The rows are grouped in 4 ways, from coarse to fine. Each group lies inside one group of the grouping before and may be the whole of it. The rows also spread widely along 13 directions, which tell nothing about the answers.
In the rows, 128 means zero.
Some rows, each with its group in each grouping after it:
[132 162 114 142 135  89 126 101 101 112 132  87 170  84 116 132 109 106
 113 109 107 117  93 179 102]
kemok j446 ganu j26
[140 158 114 125 130 127 109 145  97 112 140 141 190  96 136 108 126 118
 170 106 136 139  60 127 160]
kemok j446 Zenon j831
[143 113 152 140 123  83 121 138 127 139 134 108 114 140 145 139 125 142
 118 112 144 120 126 161 181]
pake j12 Rulaf j905
[121 137 171 138 134 166 142 114 134  91 136 123 156 154 150 123 139 129
 131 122 115  90 131 137 131]
kemok j446 Zenon j767
[194 108 142  72 104 125 125 169  79 113 147 114 161  98 160 136 112 154
 142  74 113 157 158 163 141]
pake j937 tef j32
[154  76 153 104 122 148 151 115 150 104 128 109 170 116 162 143 126  88
 134 115  83  96 168 191 136]
kemok j446 bola j487
[119 101 133 141 101 112 124 156 125 113 150  62 118 115 186 131 161 124
  99 104 162 124 132 187 190]
kemok j446 ganu j873
[151  89  62 146 123 112 127  91  40 155 108 107 119 112 118 140 155 116
 124 139 143 142 135 175 102]
pake j12 bomi j825
[153 135 106 167 102 129 122 151  57 142  89 150  87 133 146 136 115 162
  84 139  91  93  76  93  59]
kemok j181 zib j18
[178 130 147  97 120  72 127 141 138 122 112 107 134 164 104 135 108 142
  98 117 117  90 133 147 107]
kemok j181 zib j953
[143 112 139 159 114  72 122  98 146 134 103 129 116 142 118 158  89 147
 111 120  73 121 125 162 113]
pake j12 zivem j548
[206 112 143  97 107 118 168 128 104 138 107 108 154  91 146 144  91 114
  76 116  77  99 158 219 104]
kemok j181 borar j755
[158  46  96  94 111 110 140 133 124 125 116 105 154 110 159 144 144  86
 143 126 128 125 186 204 173]
pake j12 Rulaf j905
[158 121 150 144  87  98 112 107 138 105 130  87 154 143 141 148 114 166
 119 101  91 158 161 222 164]
kemok j181 zib j953
[118 158 104 149 115 101 100 102  92  84 142  66 167 170 107 133 151 156
 152 132 157 149 158 187 170]
kemok j181 zib j18
[159 119 111  99  94 132 148 165 125 101 123 122 122  74 157 133 103 158
  63  94 105 140 129 149  85]
kemok j181 borar j755
[ 82  81  81 125 125 101 113 145 150  67 160  97 170  65 173 181  93  96
 174  99  83 156 152 174 159]
kemok j446 ganu j26
[151 175 109 112 127 104 140 195 101 118 113 167 140  89 144 120  75 146
 107 114 117 110  62  89 106]
pake j12 zivem j548
[159 121 108 121 119 111 128 123 135 112  98 153 180 125 124 152  81 117
 160 138  70 120 136 170 136]
kemok j181 zib j953
[122 123 137 122 155 101 158 184  76 133 180  69 107  68 192 180  92 105
  94 107 150 102 139 177 168]
kemok j446 ganu j873
[162 197 129 130 107 152 162 144 110 104  93 161 152 130 142 130  78 169
 100 140  84 117 112 159 109]
kemok j446 Zenon j831
[124 154 172  93 216 119 151 162  92 113 190 137 187 100 146 157  66  83
 192 109 137  76 124 110 173]
pake j12 bomi j825
[124 150 114 177 123 201 161 103 110 136 109 174 124 100 159 128 129 148
 116 152 131 154 106 171 153]
kemok j446 Zenon j831
[141 112 122 133 161 114 148 108  68 138 151  86 139 162 131 197 103 108
 170 163 135 110 208 214 185]
kemok j446 bola j487
[157 140  95 139  95  82 130 138 106 127  96 117 128 100 135 149  94 143
  91 118  88 137  98 174  99]
kemok j446 Zenon j767
[118 154  87 160  90 115 126 187  82  97  96 119 106 154 176 151 105 158
 107 152  98  90 114 127 120]
kemok j446 ganu j873
[166 159 100 158 124 141 151 139  47 160  95 186 114 105 141 154  71 162
 115 152  92 132 103 141 107]
pake j12 zivem j548
[140 134 159 156 123 124 125 122 126 136 135 118 117 122 146 127 128 143
 103 108 129 121  89 147 143]
kemok j446 bola j487
[ 90 181 119 161 130 134 147 126 178  84 104 141 134 149 126 126 103 146
 107 156 126 100 117 135 143]
kemok j181 borar j755

New rows. What belongs after each?
[ 97 122 172 137 135 124 123 140 165  86 154  91 150 179 160 110 169 126
 151 121 179  92 148 142 223]
pake j12 Rulaf j905
[142  96 111 121 127 127 155  92 108 108 107 105 158 124 128 138 131  96
 117 136  95  94 170 180  88]
pake j12 zivem j548
[154 145 122 122 122 145 145 133  65 120 132  96 183  77 156  83 163  98
 106 110 154 108  93 165 127]
pake j12 zivem j548
[125 135 167 107 126 168 156 174 141  81 142 124 150 155 188 118 136 145
 132 121 152  97 164 144 192]
pake j12 bomi j825
[162 124 135 129 121 125 171 110 140 138  81 127 142 142 144 125 122 108
  98 155 119  87 155 207 152]
pake j12 bomi j825
[167 114 179  85 191  55 196  99 161 147 109  99 156 140 100 166  66  38
  97 151  92   5 179 195 105]
pake j12 zivem j548
[139  97  81 151  58 103 136 153 112 112  87  99  93  88 186 137 128 159
  51 111  92 146 134 189 107]
pake j12 Rulaf j905
[180  94  97  89  93 103 106 195 102 119 120 135 175 129 160 141 109 125
 179 121 119 132 136 157 196]
kemok j181 borar j755
[150 187 121 142 153 151 143  93  93 137 138 143 181 113 110 131 108 134
 165 147 156 159 119 198 195]
kemok j446 bola j487
[112 135 136 138 120 116 121 145 117  71 142 108 192 118 169 135 103 119
 163 107  82 109 129 153 152]
pake j12 zivem j548
[133 167 169 142 127 132 133 147 124  96 123 132 194  61 184 102  89  99
 130  86  60  86  60 138 124]
pake j937 tef j32
[189  58 137  92 115 117 115 122 125 132 119 137 152 133 122 138 130 117
 143 103  92 115 139 140 106]
kemok j181 zib j953
[149 120 160 134 141 137 148 109 143 147 129 127 154 116 146 128 131  94
 132 130 142 104 121 191 194]
kemok j446 ganu j873
[169  81 165 122 114 129 146  48 161 110  95 111 159 169 112 126 142 117
 115 122  73  98 187 204  96]
pake j12 bomi j825
[118 102 189 171 139 125 115  82 187 124 118 157 155 133 147 140 100 108
 174 110  64 106 111 147 171]
pake j937 tef j32
[153 166 124 128 115 131 155 147 116 122 123 119 129 111 145 131 110 158
  82 132 151 138 133 186 161]
kemok j181 zib j18
[144 173 139 184 121 128 143 121 102 156 116 130 119 112 154 140 100 149
 102 140 126 133  87 192 175]
kemok j446 bola j487
[140  92 134 123 147  71  89 109 124 129 167 111 137 145  98 177 105 146
 179 103 134 165 149 151 175]
kemok j181 zib j18
[159 149 126 138 103  65 126  96 167 102  87 108 193 137 110 146  70 115
 134 134  50 110 139 225 145]
kemok j181 borar j755
[148 101  99  77 159 132 161 128  82 118 136 114 128 118 120 165 114 115
 137 132 144 121 201 151 106]
pake j937 tef j32
[145  23 139  80 131  69 129  95 189 109 146  49 136 163 108 163 154  85
 126 111 142 104 226 204 154]
kemok j181 borar j755
[121  99 119 140 139 164 147 110 125 129 137 154 126 113 145 143 133 137
 143 133 148 155 153 157 167]
pake j12 zivem j548
[136 107  88 136 115  95 130 103 121 120 105  98 115 172 106 163 130 142
 122 160 140 131 186 191 145]
kemok j181 zib j18
[128 101 115 155 114  94 120 156 109 124 109 118 115 147 164 166 103 118
 131 144  93  86 129 143 145]
kemok j181 zib j18
[145 134 141 135 162 158 172 110  96 154 108 134 140 145 139 109 153  89
 121 166 173  65 130 161 160]
pake j12 bomi j825
[101 120 130 103 122  67 125 169 125  56 162  41 123 169 156 185  99 159
 137 106 123 121 227 169 158]
pake j937 tef j32
[169  83 169  90 143 120 139 144 151 145 143 158 133  71 153 146  89 118
 135  76 105 138 121 136 146]
pake j937 tef j32
[143 117 131 153 110  93 112  81 169 124 104 134 115 152  89 144 108 165
 108 119  93 140 124 152 105]
kemok j181 borar j755
[126  98 108 148 151 104 123 100 119 136 118 139 133 124 113 163 105 101
 149 143 104 109 125 142 124]
kemok j181 zib j18
[179 178 140 106 169 148 151  93  92 154 124 180 137 160  61 138 104 164
 143 147 161 136 122 125 118]
kemok j446 Zenon j767
[146 147 103 120 126 122 128 171  95 109 122 146 170 102 150 138  85 119
 152 130 102 109 102 132 143]
kemok j181 borar j755
[134 112  71 161  99  90 130 124 137 125  64 139 131 111 136 151  89 104
 109 154  60  97 106 165  99]
kemok j181 borar j755
[109 126  95 105 145  99 114 126 139  86 125 108 154 170  91 116 160 108
 151 132 161  94 112  93 104]
kemok j446 Zenon j831
[159 123 149 145 154 113 131  79  93 161 130 122 129 166  99 158 120 123
 148 145 133 106 143 173 152]
kemok j446 ganu j873
[148 100 133 105 159 101 155 203 114 164 136 146  61 139 152 177  91 131
 102 142 167  81 133  99 153]
kemok j181 zib j953
[122 149 170 126 150 112 117 119 152 108 173 104 174 123 133 105 143 137
 158  88 187 153 113 166 226]
pake j12 bomi j825
[111 129 153 173 101 139 106 122 143  87 133 131 146 115 172 139 107 153
 132  96  58 125  95 136 122]
kemok j446 ganu j26
[126 100 124 171 105 153 153  92 134 118  93 141 113 126 165 150 113 144
 100 138  74 126 158 188 119]
pake j12 bomi j825
[103 103 112 149 159 169 141 103 128 128 128 163 126 114 136 146 130 100
 153 147 129 109 117 118 134]
kemok j446 ganu j873
[132 155 106 119 122  31 113 146 122  81 133  73 164 110 120 173  56 131
 120 105  71 118 135 178 111]
kemok j181 zib j18
[185 173 148 155 108  91 132 145 107 159  94 145 134 139 134 138  74 152
 105 140  97 102  89 174 157]
kemok j181 borar j755
[171 170 116 120 121 123 165 124 103 140 103 124 130  89 125 127 103 135
  61 129 125 116 107 184  94]
kemok j446 ganu j26
[181 133 133  89  81 154 143 158 155 116  93 156 117 131 138  71 164 187
  66  99 167 148 104 124 121]
pake j12 bomi j825
[141 128 132 138 119 122 164 132 129 126 118 107 106 106 156 157  99 139
  66 131 115 115 153 194 132]
kemok j181 zib j18
[194 174 126  90 103 166 127 151 113 104  90 185 219 136 128  84 117 133
 170 130 102 111  86 132 144]
kemok j446 ganu j873
[118 138  71 170 126 132 154 109  77 111  90 120 132  90 142 154  98 105
  90 157  69  93 120 161  53]
kemok j181 zib j953
[166  34 155  80 123 113 130 120 145 130 154  91 143  79 158 143 143  98
 132  66 123 148 173 188 152]
pake j937 tef j32
[102  93  83 151  88 124  86 179 112  87 127 121 143  95 186 119 150 128
 145 102 115 137  77 105 145]
kemok j181 zib j18
[130 109 151 151 108 121  90 159  83 108 137 119 130 162 161 110 157 149
 141  99 119  90  83  71 116]
pake j12 zivem j548
[164 145  92 155  95 114 100 165  22 142 103 137 142 125 151 108 138 146
 135 127 123 116  59 108 118]
pake j12 zivem j548
[147 137 185 150 166 109 148  88 147 165 144 127 134 128 121 153 104 113
 130 125 143 118 117 192 193]
kemok j446 Zenon j767
[147  90 137 116 124 173 123 129 130 119 155 153 163 106 158 140 132 140
 176 110 143 178 154 171 214]
kemok j181 zib j18
[153 137 166 109 129 103 141 114 160  90 127 128 185 149 126 152  73 136
 152 116  71 113 173 185 150]
pake j12 zivem j548
[153  81 127 138  88 125 115 121 124 106 103 139 136 149 157 148 115 159
 141 112  62 137 156 161 122]
pake j12 bomi j825
[135 118 166 142 162  89 163 126 126 161 132 106  93 110 153 172  84 102
  97 127 123  83 145 176 154]
pake j937 tef j32
[133 150 186 155 132 119 121 144 149 127 129 147 132 155 156 114 116 152
 132 112 133 100  86 122 185]
pake j12 bomi j825
[ 98 156 101 149 119 117 130 128 158  82 118 129 161 102 143 139  99 131
 133 123 101 142 104 160 142]
kemok j446 Zenon j767
[152 122 116 154 131  89 126  97  89 164 122  97 116 155 113 161 128 127
 132 151 152 126 146 202 171]
kemok j446 ganu j26
[134  74 124  95 145  73  96 158 118 104 171  90 165 125 136 164 116  99
 185  94 128 121 144 136 168]
kemok j181 zib j953
[ 88 154  66 185  71  59  88 137 125  75  96  74 108 149 132 130 137 171
  89 119 105 137  81 136  89]
kemok j446 Zenon j831
[155 176 212 163 131 100 120 139 128 122 133 160 150 126 157 142  48 165
 129  91  45  96  74 124 139]
pake j12 Rulaf j905
[121  87  99 113 138 127 162 161 115 133 159  83 113  59 183 159 131  93
 100 118 175 139 153 199 182]
kemok j446 bola j487
[129 138 107 121 109 146 137 109  92  65 116  88 158 153 128 133 142 135
 111 130  91  91 164 151  54]
kemok j446 ganu j26
[118 126  74 117 106  91 132 171 141  93  99 127 121 115 141 146 104 133
 103 126 108 117 106 121  94]
kemok j446 Zenon j767
[ 82 121 153 141 203 110 166 115 161 124 177 110 112 105 132 188  77  93
 128 135 148  94 162 155 172]
kemok j181 borar j755
[145 114 166 115 142  94 150 118 114 113 144  71 154 171 137 157 119 111
 134 134 130  80 200 201 169]
pake j12 zivem j548
[108 112 122 126 138 177 140 158 130  92 132 188 149 126 166 137 109 135
 172 131 108 116 132  86 144]
pake j12 zivem j548
[149  92  66 134  81 131  92 126  95 111  96 144 141 174 124 143 149 156
 178 144 110 155 145 143 136]
kemok j446 ganu j26
[126  95 114 129 132 103 135 143 122 103 133 122 128 130 152 200  67 130
 146 132  70 116 182 163 130]
kemok j181 zib j953
[142 117 119 100 111 109 133 139 154  95 115 111 152 108 134 117 130 113
 102 105 113 105 112 145 104]
kemok j446 ganu j873
